Every row belongs to one group in each of 4 separate groupings. Each group adds its own fixed numbers to the row, and there is some noise. The rows also spread widely along 13 directions, which tell nothing about the answers.
In the rows, zero is written as 128.
Known rows, each followed by its group in each grouping:
[155 121 135 108 165  97 158 118 145 173 113  73 164 180 116 146  71 115
 193 127 142  97  77  45 149] : zunos J_118 koguz B
[167 108  85 118 103 191 199 123 117 185 161 143 157 180 139 171  92 115
 139 115 132  89 138 134 144] : lefav J_817 Dipum S
[120 152 103 101 140 119 180 127 131 180  96 136 161 163 140 125 120  82
 124 116 171  45 163 122  91] : lefav J_417 nevet B
[165 142 158  97 137 112 130 119 119 130 136 151 165  97 149 127 161  60
  82 120 132  81 152 109 112] : zunos J_577 solu H
[168 148 112 145 132 142 143 106 127  89 103  99 143 125 114  93 115 134
 103 125 127 137 103  82 127] : Nazo J_817 solu H
[148 157 175 140 136 106 119  95 166 158 130 160 125 198 128 156 123 165
 120  93 123 158 102 143 159] : Nazo J_118 Kob S
[150 121  90 130 121 162 175 106 116 109  85 128 114 175 127 111 112 130
 101  87 118 162 114 124 128] : zunos J_577 koguz B
[179 180 122 144 118  83 174 100 175  99  67 125 138 168 111  62 135 153
  99 128 129 120  74 135 110] : lefav J_417 Dipum B
[ 81 125 139 127  98 143 179 137 100 208 125 101 165 126 133 115 149 104
 132 127 150 109 175 135 122] : zunos J_118 nevet H
[137 148  51 154 153 176 130 100  83 141  99  81 182 111 130 109  77 156
 156 174 118 118 165 104 154] : Nazo J_817 Kob S
[115 151 112 155 114 171 129 113 145 163 189 140 151 119 138 142 167 110
 116 145 209  74 159 119 110] : zunos J_817 solu H
[157 166 140 148 160 175  88  94 138 107 106 118 175 105 136 108 106 162
  92 128 124 113 163  63 124] : zunos J_118 nevet H
[165  78 152  89 119  73 153 141 143 174 152 140 133 143 156 139 137  81
 191 142 100 119  87 121 146] : zunos J_417 Dipum B
[106 120  91 107 157 107 116 115  98 166  97 161 145 124 174 117 141  72
 134 128 132  79 208 134 112] : Nazo J_817 koguz B
[112 123  58 122 165 149 144 115  77 139  82  68 147 134 124 121 101  98
 160 120 144 127 133  69 121] : lefav J_577 koguz B
[131 135  86 102 172  97 114 127 111 121  76 106 132 121 138  92 132  98
 154 118 137 110 131  90  88] : lefav J_417 solu S
[165 170 122  95 167 133 109 114 123 175  84 172 153 123  92 144  89 152
 159 137 120 141  82 142 104] : zunos J_417 Kob S
[124 157 119 142 123 180 115 110 129 149 169 153 129 127 126 156 150 128
  98 116 178 130 135 140 109] : lefav J_417 Kob S
[173  98 181  84 151 103 130 115 150 139 116 138 130 162 127 130  89 120
 148 108 100 156  72  98 136] : zunos J_118 Kob S
[139 134  82 124 144 173 180  95 142 132 117 144 159 155 135 103 104 105
  93 127 179  49 163 108  93] : lefav J_417 Dipum H
[160 143  76 139 175 125 104  75  85  64 104  81 164  80 156  97 142 108
 111 147 112 127 132  53 159] : lefav J_817 Kob H
[146 146 146 110 124  95 119 163 148 147 100 115 131 131 108 103 130 124
 153 121 130 136  92 103  83] : Nazo J_118 solu B
[126 156 178 117 125  81  90 141 116 129  98 116 138  81 135 108 179  90
 116 120 114 157 132 113 103] : Nazo J_577 nevet B
[188 179 103 154 126 188 124 116 130 151 141 119 194 111 116 147  88 158
 133 175 119 106 117 104 147] : lefav J_577 Kob B
[162 126 173 134 158 103 119  72 152  93 101 108 155 161 154  97 100 129
 101 124  93 141 136  86 170] : lefav J_577 Kob S
[138 179  99 174 146 169  85 122 145 146 121 110 171 103 129 103 125 193
 163 170 146 119 157  89 119] : zunos J_417 Kob H
[ 92 119 144 117 158 107 138  64 119 145  86 131 144 144 137  97 112  73
  98 128 149 112 159 120 129] : lefav J_817 koguz B
[160 188 122 117 117 130 175 122 118 146 142 118 171  94 109 143 161  85
  83 133 180  77 107 129 102] : zunos J_417 nevet S
[152 122 160  91  85 100 193 129 104 163 136 143 121 143 118 146 176  74
 101  86 123 160  82 170 130] : zunos J_577 Dipum S
[118 129 162 139 156 116 129  71 119 108  79 100 125 159 132 107 124 133
 102  84 103 182 119  85 157] : lefav J_417 nevet H
[144 138 178  89 126  53 149 147 139 192  81 147 144 177 148 116 143 110
 143  84  93 112 146 145 123] : zunos J_118 solu S
[168  85  93 134 110 171 146 134  91  84 150  86 118 103 156 124 155 119
 120 105  89 179  97  71 154] : zunos J_118 nevet H
[132 180  88 163 119 104 148 100 121  89  65 103 141 111 124  42 180 155
 101 146 136 154 121 143 121] : zunos J_577 Kob H
[146 129 157 114 149 136  76 135 104 137 117 120 147 118 156 143 136 112
 138  82  92 141 169  52 127] : lefav J_817 solu H

New rows. What belongs after each?
[151 166 158 158  75 158 133 115 113 158 148 145 142 116 114 147 178 153
  99 114 109 187 110 163 152] : zunos J_577 Dipum H
[155 111 136 130 157 150 149  79 152 132  81 139 149 147 109  88  56 150
 138 150 107 141 101 106 134] : zunos J_417 koguz H
[115 131  88 156 115 183 105 131 143 112 129 104 145  71 122  46 126 150
 145 198 168 133 146 113  71] : lefav J_817 Kob S
[144 146 155 113 140 134 132  94  93 146 113 112 162 105 107 134 131 110
  98 114 124 141 114  98 138] : zunos J_118 Dipum H
[103 151 163 139  87 125 141 162  95 161 109  73 134 128 123 127 169 117
 127  83 115 186 145 111 124] : Nazo J_577 nevet B
[176 123  99 124 138 150 103 113 101 112 102 133 117 110 117 126 131 156
 160 115  88 198  71  96 132] : zunos J_817 Dipum H
[124 131 134 129 167 131 115  81 125 150 132  97 173 107 122 117 113 112
 141 163 162  96 127  77 136] : zunos J_118 Dipum H
[128 125 162 108 150  71 144  62 131 159  86 163 146 143 131 104 120  90
 100 142 112 123 111 167 151] : zunos J_118 koguz B
[166 117  92  93 137 155 184 111 102 144 109 136 169 118 126 127  74  71
 116 153 123  78 121 117 118] : Nazo J_817 nevet B
[166 163 146 163 113 150 109 124 183  88 142  96 133 127 113  89 134 168
 121 140 162 152  86  77 100] : lefav J_817 Kob S
[158 167 140 133 175 102  55  92 114 120  82 118 152  98 117 117 112 154
 141 141  87 165 100  94 143] : Nazo J_118 Dipum B
[106 166 149 117 115 119 121 145 132 195 120 145 130 121  90 139 159 121
 150 126 180 140 113 162  72] : Nazo J_577 Dipum S
[176 127 140 110 124 146 114 137 126 118 148 141 147  98 142 129 147  98
 104 115 110 117 119  93 110] : lefav J_118 solu H
[132 153 129 179  84 139 169 133 163 151 120  94 133 185 119 103 125 176
 127 118 133 150 118 127 141] : Nazo J_118 koguz B
[157 149  84 166 103 143 153 108 131  96 117 112 142 141 160  85 156 149
  97 137 117 137 146 134 152] : zunos J_577 Kob B
[160 130 120 107 176 132 118  90  99 108  83 103 180  83 142  97  98  97
 121 149 107 100 142  57 131] : zunos J_817 nevet H
[131 132 153 134 141 155 158  82 129 131  85 106 130 172 105 114  82 151
 104  96 124 172 106 111 139] : zunos J_417 nevet S
[149 109 133  88 116 112 130 172  59 165 122  94 156  83 145 138 141  70
 158 111  73 147 154 100 131] : Nazo J_817 solu S
[155 130  81 109 102 197 164 155  80 151 135 125 147 123 143 147 134 102
 105  84 123 114 173 107 109] : zunos J_417 Dipum B
[162 114  64 149 109 197 144 122 122 108 131 125 148 111 151  77 109 142
 116 161 117 116 166 130 118] : zunos J_817 solu S
[142 150 128 145  76 178 158 140  91 128 111 101 147  86 104  90 150 136
  92 124 113 185 125 122 114] : lefav J_817 Kob H
[171 124 134  86 126  61 168 150 101 182 111 108 160 161 163 153 149  86
 165  88  80 102 125 100 161] : zunos J_118 Dipum B
[135  75 145 130 150 112 105  87 178 136 143 168 132 155 183 102 109 108
 141 156 111 100 147 121 144] : lefav J_118 koguz B
[158 150 102 138 115 205 123 136 157 145 152 168 162  97 130  99 109 146
 111 173 160  85 170 145  80] : zunos J_417 Kob S
[149 123 100 132 168 129  94 109 152 126  58 162 144 157 164  64  94 176
 153 131  83 114 176 112 117] : zunos J_118 solu H
[167 158 134 150 175 115  70  83 165 121 108 153 152 139 140 119 119 170
 152 148 113 128 114 103 147] : zunos J_577 solu H
[116 120 146 130 166 111  86  72 135 148 114 156 133 144 151 112 120 136
 125 133 115 137 148 146 150] : zunos J_118 solu S
[131 153  38 166 146 162  89 117 103 100 125  93 108 129 136 130 162 159
 153 116 155 165 108  88 127] : zunos J_577 solu B
[164 171  94 142 179  87 115  83 145 124 110  95 145 152 115 127 120 149
 169 144 162 114  65  84 145] : zunos J_817 solu S
[166 141  69 130 149 178 135  94  72 128 115 120 161  94 129 146 105 110
 108 137 102 131 128 109 153] : zunos J_417 koguz B
[139 149 152 135 150 135  99 105 117 112  89  98 151  84  94  95 110 133
 112 138 120 168  97  79 115] : Nazo J_118 koguz H
[147  64 125 118 129 126 121 135 101 158 149 103 130 139 161 151 116 116
 201 126  71 177 121 106 175] : Nazo J_577 Dipum S
[178 108 129 132 151 162 131  86 121 137 133 146 171 167 183 147  88 146
 113 111  62 120 173  97 201] : zunos J_118 Kob H
[140 171 132 121 124 107 138 132 111 200 117 135 187 118 145 135 162 119
 135 130 123  75 176 132 131] : zunos J_118 Dipum H
[147 140 151 119 108 113 131 160 150 196 148 118 138 135 102 145 134 133
 199 141 153 140  70 118 105] : zunos J_817 solu S
[192 141 159 127  98 109 129 141 137 135 190 137 163  97 165 152 170  96
 114 147 105 110 132 125 158] : Nazo J_817 Kob S
[146 116 129 124 133 138  83 143  96  99  96 101 134  82 161  83 140 133
 137 118  65 184 163  89 122] : lefav J_417 Kob S
[158 165 116 147 106 124 176 123 141 106  97  85 161 119 129  70 146 133
  99 143 137 115 124 120 116] : zunos J_577 nevet S
[152 105 147  86  95 133 189 153 118 171 131 135 120 160 112 142 124  92
 133  84 124 149  91 139 110] : zunos J_417 solu S
[166 129 177 122 110  97 101 108 132 107 127 132 137  72 125  85 166 121
 101 152  93 175  84 141 128] : zunos J_118 Dipum S
[106 118 109 131 118 138 159 104 148 148 175 132 123 139 130 125 178  95
 115 133 217  92 111 125 105] : zunos J_118 Dipum H
[123 140 153 121 105 120 228 113 144 168 115  87 172 155  97  89 118  94
 108 134 185  77 124 112 110] : zunos J_417 Dipum H
[153 110 102 117 175 153 142 110 124 157 139  89 163 166 150 170  76 118
 183 125 139  92 128  56 157] : zunos J_577 nevet S
[213 115 177 122 114 139 161 101 183 104 138 142 152 163 134 104  87 143
  89 127  95 119  93 107 146] : zunos J_118 Dipum S
[162 133 143 104 110 105 174 105  61 127 115  69 165  85 117 123 143  66
  96 126  95 153  94  99 164] : zunos J_817 Dipum B
[107 135 193 140 120  97 152 122 203 208 126 150 148 177 115 116 116 138
 176 159 167 109 112 146 113] : Nazo J_577 nevet H
[126 119 158 136 117 129 146 130 174 138 112 110 138 155 120  77 116 141
 138 127 153 122 127  92  93] : Nazo J_118 Dipum H
[123 109 132 135 132 128 108 105 125 107 165 142 133  95 166 117 177  81
 104 146 148 126 156 121 131] : Nazo J_577 Kob H
[121 143  76 115 136 145 155 125  70 203 136 117 184  87 124 161 114  72
 149 163 143  76 154 134 131] : Nazo J_417 koguz B
[194 134 136 122 114 185  89 154 105 143 177 132 164  96 154 180 123 109
 123 111  85 125 147  72 135] : lefav J_817 solu B
[113 142 205 169  49 134 154 156 160 190 180 111 151 125 136 127 191 130
 131 136 137 152 141 146 137] : lefav J_577 nevet H
[206 144 127 124 125 180 165 124 109 120  91 110 172 163 144 135  70 134
  90  77  68 122 160  63 154] : zunos J_817 koguz B
[ 80 154 109 168 112 150 173 113 128 191 145  93 157 146 123 132 144 133
 142 145 190 103 153 131 134] : Nazo J_417 nevet H
[113 123 175 144 164  83  69  61 144 128 106 143 126 124 141 103 131 143
 129 154 100 178 109 147 162] : Nazo J_118 nevet S
[158  88 116 130  70 185 235 129 115 128 140  92 151 165 144  97 109 105
  88 109 116 123 158 130 145] : zunos J_577 Dipum S
[130 123 150 146 144  99  98  68 104  78  98 117 128 112 162  87 166 113
  83 111  89 172 155 104 163] : Nazo J_817 Dipum H
[182 125  77 161 124 176 144  92 160 118 152 152 159 127 135 106 102 162
 130 189 122  99 109 138 143] : Nazo J_118 Dipum H
[162  97 144 154 128 132 156  50 162  78 132 157 112 174 150 101 118 138
  77 119 105 158 101 137 172] : Nazo J_417 Dipum H
[144 178 145 129 125 118 165 107 161 163  91 126 149 181  89 109 106 146
 107 116 164 110  88 134 109] : zunos J_118 solu B
[133 121 135  99 160 110 118 115  86 169  85 100 142 148 122 143  96 122
 182 104  91 174 109  87 150] : lefav J_817 Kob S
[158 152 135 142 127 104 140 102 168 146 105 121 147 137  95  86 107 158
 159 177 141 137  63 140 123] : zunos J_817 solu S
[131 138 159 105 165  61 139  82 108 145  97 114 163 138 159 115 138  86
 111 117 115 108 158 118 164] : zunos J_417 Kob S
[147 152 117 134 129 173 120 131 136 115 118  99 134  89  70  96 116 140
 141 147 179 152  60  72  69] : zunos J_817 solu H
[175 167 132 152  96 147  98 123 110 110 122 146 154  98 169 108 168 131
  68 115  68 142 182 136 141] : lefav J_817 solu B
[167 112  92 172 101 175 175 102 140 134 170 113 143 180 157 141 120 161
 142 132 113 140 113 108 191] : lefav J_817 Kob H
[140  95 134  78 150  91 158 101 114 173 102 173 140 139 151 132 117  82
 144 132  97 117 119 166 140] : zunos J_417 nevet S
[162  81 113 134 155 164  81  68 122  91 137 147 135  95 159 104  97 121
 127 170  89 152 125 102 156] : zunos J_817 Dipum B
[131 170 154 147  97 153 140 137 100 154  78 100 157 121 107 101 141 154
  95  87  95 175 149 112 118] : lefav J_118 koguz H
[142  76  70 117 152 122 188  74 108 150 134 100 183 121 150 100  91  83
 161 200 122  69 117 114 174] : lefav J_118 Dipum H
[197 112 124 133 133 136 128 119 177 107 135 148 149 160 170 107  97 131
 130 138  90  94 132  96 140] : lefav J_417 solu B
[149  68 166  86 150 145 144 106 128 113  94 133 152 139 169  93  72  72
 103 117  83 112 178  82 129] : zunos J_577 nevet B
[128 164 103 192 118 130 142  82 169 141 105 122 128 167 103  93 115 183
 142 164 155 154  84 151 142] : Nazo J_817 koguz B
[164 120 132 133 130 138 131 113  83 130 162  92 184  58 152 147 137  77
 114 155  87 118 145  85 177] : Nazo J_417 koguz H
[134  79 171  87 121 137 139 138 108 172 142 107 115 149 112 157 114 106
 162  84 115 187  81  97 130] : zunos J_118 Dipum S
[138 139  37 132 170 175 114  95  94 106  81 142 139 116 162 104 120 143
 114 125 118 115 179 124 118] : zunos J_417 nevet S
[160 118 130 125  84 151 190 143 150 177 148 171 160 149 162 116 143 116
 119 128 118  76 179 160 123] : zunos J_417 Dipum H
[181 130  88 135 109 182 134 137  78  95 148 103 149  75 160 132 154 107
  83 107  92 142 161  99 141] : zunos J_417 koguz S
[173  73  93  91  87 153 212 153  99 142 141 110 159 105 147 103 109  58
 132 151  96  95 129 119 123] : lefav J_417 Dipum B
[141 129 184 146 143 101  86  63 131  91 132 125 154  90 161  93 153 104
  58 143  95 143 151 119 165] : lefav J_118 koguz S
[176 152 104  95 167 134 110 101 115 124  81 148 157  94  95 108  84 112
 119 155 115 117  71 115  96] : lefav J_118 solu B
[138  88 137  96 147 139 162 104 109 138  55 131 152 114 112  70  65 101
 133 141  80 148 122 114 114] : lefav J_417 koguz H
[108 106 166 116 170 139  86  79  99 173 177 121 152 117 144 188 128  94
 145 124 140 139 131  79 179] : zunos J_118 Kob H
[102 134 141 118 160  91 133  60 113 127  80 129 144 140 144  82 130  96
  92 128 137 126 161 138 138] : lefav J_817 Kob S
[157 117 120 137 103 150 163 102 137 154 145 143 133 143 122 138 119 128
 137 152 125 145  74 147 150] : zunos J_817 nevet B
[187 175 119 182 106 174 131 107 186 111 152 133 158 125 115 108 129 176
 109 161 150 116  98 102 120] : lefav J_817 koguz H
[166 121 129 103 128 133 204  92 111 135  75  94 160 147  88  94  58 109
 116 138  99 140  71 113 139] : lefav J_417 Dipum B
